The first 5 rows are patterns. Each new row is the sum of 2 different patterns, raised or lowered, with some noise. Before adding, each is slid sideways (what falls off one end comes back at the other) and multiplied by a number that may be negative. Names go in the order of the patterns.
Some rows, each with the names of its patterns after it:
[-14   3   5  -1 -13  -7   4   0   5 -14 -11  12  -7   1   5  14  -5   9
  -3 -20  -6   1   5 -17   3   6   1 -15   1 -10  -6  10   6  13 -23]
(2)
[ -4  -5   4   1 -15  16  -1  -6   6   3  -5   0  -4  -9 -18   3  -4  -5
  -4  -3 -16   6  11   2  -7   0   0  16   2  -2  13  -2 -13   2  -8]
(3)
[-18   3   2  -7  11  -4  10  -2   5   3  -6  -2  -1  -7  -1  15   1  -3
   4   2  21  -6  11  22   4   4  17  -3  -5   9  -2   4  -2 -15 -11]
(4)
[-10  -3  19  -8  -3   5  10 -23  -1   4   1  19  15  -2  -4  -6  -6  11
   1  10  20   1   0   0  -2  -1   4  -1  -3 -19  10  -8  32  -6 -11]
(0)
[ -6   1   2  13   9  -7  19  -1  11  -1 -14  -1  10  -2  -6   8  11  -1
   2  10 -10  -2  -1  10  10  -4  -3  13  11   6  11  -1  -9  -8  -2]
(1)

New rows. What belongs after each?
[  3  -6 -18  17  -2  -8  -8  -9   1   1  14   5  23   2  20  23  -2  19
   6  12   0  -2  19   2  -4   2  -6   8  17  15  28 -13 -17   9  15]
(2) (4)
[-26 -11 -13 -26   5  -5   1 -13  -2  -8  -2 -10 -13  -6 -14  -6  -3 -17
  -7 -12  13 -14  -9  24  -7  -9   9 -11 -15  -1 -15 -12 -26 -18 -23]
(3) (4)
[ -5   7   2 -14   0   9   5 -15   2   1 -10   4  12  -7 -20 -12   7  -1
 -16 -26 -12 -13 -12   4  14  -2   6   0   1 -20 -12  14 -30  -1  -8]
(3) (1)
[ -5   4 -11  -5  -9 -15   7  -1  -5   8   1 -10   5  -8  -1 -17 -12  -5
  -4  -7 -12 -11   7   2  -3  -4  -9  -6   8   3  -1   3  -7  -7   6]
(3) (1)
[-12   8  13   1 -13  33  -1   7  -3 -25 -13   9   1   0  13  -1  -1  -9
  -7  -6  -2  -1   7  10  -9  -1  12  21  -7  13 -26  -1   3   5  -2]
(0) (1)
[ 27  28  15  23 -15   9  11  29  22   0  35  17  22  11  37  21  10  15
   5   2  17  35  25  20  18  20  33   0  31  42  24  23  34  14  15]
(4) (0)
[ -3  -6 -12 -15   5   3 -20   0   8 -11  -8   0 -19 -24   1 -14 -11 -12
 -24 -29 -14  -1  -7 -19  -3 -11  12  -7  -6  -1 -18 -21 -11 -21 -14]
(3) (4)
[-13  -7   5   0   5   5  -6  10   3   7  23  13   8  28   7  -9  13   3
   4  -3   4  11   2 -22  -8 -17  -1  13   5  24 -17  -2   4  14   5]
(2) (4)
[  4  -4   0  21  16  14   5   0  19  18  16  -6  14 -21  18  28  26  19
  -1  18  17  -4  -6  36  -3  13   1  -3  16  14   8  16  23  -4   1]
(0) (1)
[  3   7   6  -4 -16  -4  13  -8  -2  -9   3 -21 -22  -9  -8 -22   3   2
 -21  12  -7  -4  18   9  12  -4  -6   0 -25   6 -11  -2  -9  -8  -4]
(3) (4)
[  2  21  -2 -18  -5   5  -5  -2  -1   0  -3  -7   4  33  -7  21  26  10
   0  15  12 -18  11   3   0  -5  -7  -6 -14  11  19  -8  14   1  16]
(3) (4)
[ 11  10  16   6  14  14  12   6  -3  12  -7   1  -2   0  24   1  -7  10
  13   1   0  11  -3  -4  16   5   8 -12   3   5  -3  -9  -9  -8  -3]
(4) (1)
[ 32   2  17 -21  12  16   3   0  -4  -4   6 -11  -3  44   9  -9   6  -7
 -16  -2  12  13   3   4   8  -4 -24  -7  11   9  -6  -2  -4  -3   9]
(0) (1)
[ 10  22   0   7  -3  21  12  25   1  14  14  11  30   3  -1   6  13 -13
  11  12  22  29  11  25   8  17   7   5  11  24  19   4  16  19   8]
(0) (1)
[-14  -5 -17   0   9 -10  -3   4   4  -6  -1   7 -25 -11  -2 -15  -8  -2
   3  -1  -5  17  -9   4  -6 -13  -4  12 -13 -16  -5   5  -7  -5 -15]
(3) (1)
[-30 -16  -2   3   9  -6   5  -2   0   9 -23  -8   2  -7  -6   3  18  -3
   8   4 -20 -20  -2   6 -22  -3 -16   5 -26 -18 -13 -10  -6   7  14]
(2) (4)
[-14 -30 -37 -43 -11 -20 -25 -20 -18 -12 -14 -29 -24 -37 -17  -7 -47 -18
 -35 -30 -22 -20 -38 -20  -3 -22 -30 -28  -8 -33 -21 -21 -11 -28 -22]
(2) (1)
[ -1 -24 -10 -15 -15   7  10  14 -15  -7  -2  -1 -13 -17  -3 -12   0  -7
 -13   3   7 -14   1   7   0 -15   4  -5 -26   0   2   2 -22 -10   2]
(2) (1)
[  7  -8  -4  21 -10 -12  -9   2  -7   5  -6 -18 -24 -14   2  24 -14 -19
 -14   0  13 -15 -10  -8  13 -13 -19   0  -7  -1  -9  -7 -18 -13   4]
(2) (0)
[-18 -14   8  -9 -15  -6   4 -34 -14  -8  -4   9  -2 -14  -3  -7  -9   5
 -10  -9  -4 -12 -14  -9 -10  -1  -2 -14   1 -25   2 -19   3 -15 -12]
(0) (1)
[  4  -3  -7  -9   0   0   4   5   2 -13  19   5  -8   5  11   3  23  18
   7   0  -8  25   6   6  -6   7   9   5   2   5   1  21  11 -15   9]
(2) (4)
[ -8   0  23   6   3   5 -10 -14  -9  -8 -13 -20   5   0  29 -17   1 -15
  -1  11 -24  -9   9   3 -31   0   8  -6  13  17 -16  -6 -10  -1  14]
(0) (1)
[17  0 -3 13 18  3 -5  4 -4 19 26  5 14 11  3 -3  2 -4 13 13 15 -1  5 30
  6 -6  9 23  4  9 14 -2 -5  5 26]
(2) (1)
[ 10  -1  -4 -12 -17  12   1   4  10  -2 -10   6   7  -1  -1   0  -3   1
  10  -7  35  -4 -20  -3  -9  12  -8   4   6  -2  -6   0  -3   6  15]
(3) (0)
[  3 -22  -5  18   4  17 -21 -10  -4   3  11 -30  -7   8  -8   1 -11 -14
  11  -1  16   0  15  -3  11  -3  -7 -11 -11   1 -13   0   5 -18 -18]
(2) (3)
[ -2   4  20   0   1  -4 -14 -13  -9  -3  -5 -24  13 -14  30  -9 -10  -9
 -10  12 -13 -10   0  13 -20  -5   2   0  28   7   1   9  -5  -6  13]
(4) (0)
[-10  -9  16   5  -8  -8  -1   1 -14 -19  11  -5  -5   9  -8 -11 -10  16
  14  10   3  14   8   4   3 -12  -4   5  11 -18   5   3  -1 -14   9]
(2) (4)
[ -1 -16  -6 -16  -2  -4  -4  21   3  -2  -6   7  -5  -8 -13  10   4   5
   1  -7  -7   1  14  15   6  -4   1  18   2 -12   3  -8  11   5 -21]
(2) (4)
[  2   6  -9  -9  -3   2  -2 -17 -17   4  -4  -2 -12 -11   0  -1   8   6
   5  -4   4   9 -12  -7   7   4 -21   3  -1  -2 -16   3  -4 -12  15]
(2) (3)
[ -2   8   6  15   2   3  -4 -10  -7   2  15 -10   3  10   4  10  -1   4
  12  12   9  24 -15  -9  11   4   6  -7 -11  -4  -6   7  -8 -10  17]
(2) (4)
[ -4   7  12  20  18  12   5   8  17  14  14   3 -17   6  -3 -13   1   6
   4  18   7  19   7  10   9  10  19  31   5  -2  21  10  12   2  21]
(4) (1)
[ -4   4  13   6   7   5 -12  -8   0   0  11   7 -12  -5 -16   2 -10 -15
  15 -17  12  -9   4  14  -3 -10  -2  -1  -7   6   2  -5  -5  12  23]
(4) (1)
[20 15 16  5 29 24  3  7  8 17  6 11 15  0 19 23 12 19 10  6 21 13  0 -9
 13  4 12 19 21  4 25 24 16 -3  8]
(3) (1)
[-22  -6   6  -1 -37  -5  -1 -12  22  10  -7 -16 -19  -5   7 -14  -7   9
 -15  -3   4   0  -6   6  -7  -9 -35  -5  -7   9  -9 -25 -12   6  15]
(0) (1)
[ -5  -7  19  -5 -15   4  -8 -12  -7 -15 -24 -10  12  -6 -13 -29   1 -11
 -27  -7  13 -14   8  -4 -13 -19 -20  21 -14 -11  -8 -15  -5   1 -12]
(2) (3)
[ 18  -6  17   3 -15   0   7  -9 -21   9   7  -6  -5   5 -17   3   9  11
   4  -5  -3  25  10   6  22  -1 -16   0  -9  -8   0   9  12  -4  10]
(3) (1)
[ -3 -11  10  -7   4   6  -4 -10 -14  -4  -5 -12 -15   9   0 -16   3   6
  15  -3  11  21  -2  -3  19 -18  -7   8 -13  -3  -4 -20 -13 -16  11]
(3) (4)
[-13  -8   9  15 -15 -12  -4  -9  -1  18  -3 -11  -2   1  -7 -13 -23   0
 -15 -10 -16   6   7   3 -10   1  -5 -16  -1 -14  -4 -10   2  -5   0]
(3) (1)
[-18   7  -4 -11  -7   2 -19 -14 -13  -5   5  -4  -5  -9 -14 -19  -6  -5
   1  -1 -15 -11 -15  -9  -2   1  -8  -6 -24  -2 -24  12  -7 -28 -14]
(0) (1)
[  9  12  21  -7   1  -5 -11   6  -1   0  19  14   2  -5   2   1  23  -8
   7   0  10  -4  47 -12 -16  -1  -7  21 -12 -20  -9  -8 -20  -3  -1]
(4) (0)
[ -5   2  -3  -3  13   9  -1   1   9   4   2  17   9  27   1 -10  -1   7
  -3   1   8  10 -13  12   9  16  -5  -9   3   9  17  -5  13  19  15]
(0) (1)
[  2   3   2   2   4   7   0   0  12  -7 -12   1   7   0   1  19   4   2
   6   9  -6  12  -6  -3   2   3  -4   6  -9   2  11 -11  -2   4  -1]
(3) (1)
[  8  -8  19  21  -1   5  25  -7   1  12  -4 -17  14  14  17   5  -2   0
  -6  -3  13  22  -6   1  13   6  11   5  24   1  15 -20   5   9  28]
(2) (0)
[-27   3  -6 -18  -7  -1  -2 -15   5  19 -11  -6 -31  -6   4  16   2  -8
 -12 -10  -4 -10  20 -12  -9  -1 -17 -11 -12  -7  14  -4 -13   2  -1]
(2) (0)
[ -2   5   9  -4  12  22   2   0  10  -7  -2   4   6   7 -16   4   4  31
   1   2  -9  -8   7  -5  -2   5  10  -6   4  -3  18  14  20  -3 -12]
(0) (1)
[ -8 -12 -22 -28  -7 -34 -24  -6 -22 -19 -19 -18 -20 -21 -24 -10 -28 -20
 -19 -15 -30 -22 -16 -20  -8 -21 -14 -33 -25 -27 -22 -21 -35 -21  -4]
(2) (1)
[ -4  -5 -15 -15 -19 -15   1 -16 -15   1   0 -15   6  -1 -13 -19 -11 -14
   7  -5   0   9 -14  -5  -7  -8 -12 -25  -7   0 -22  -1  -2  -3  -4]
(3) (1)
[  7  13  11  -6 -10   3   2  18   2   5  19   8   1  26  11  18  20  15
  27 -15   7   5  17   8  -4  12  17  12  23   2  -9  22   7   9  15]
(2) (4)
[  7  -4   9  -7  14  -7  23   5   0 -13  -5  14 -12   6  18  23  -8  12
   6   7   8  11   9 -14   1  -7  15  18  13  13   7  10  -2  -6   3]
(0) (1)
[  1   4   9 -13   1 -15 -12  -5  -1   6   6   5   2   3 -10  11  -6   4
 -24 -11  11   0 -12 -18   4 -10  -4  -4   9   3  -6   0  -1  -2  17]
(4) (0)
[-12  -7  -7 -12  -6  -6   5 -31 -21 -16  -9 -15 -16  -9  -7 -17 -25 -20
 -12  -3   5   8 -31 -25 -12 -13  -5 -19 -11   4  -9  -5 -22 -20  -3]
(2) (0)
[ -6  14   6   4  -6   6   1   3  -1 -16 -30  12  -4 -13   4  -9 -15  -2
 -12  -7   4  -1   8  19   8  20   3  18   2   1 -23   1  11   6   4]
(4) (0)
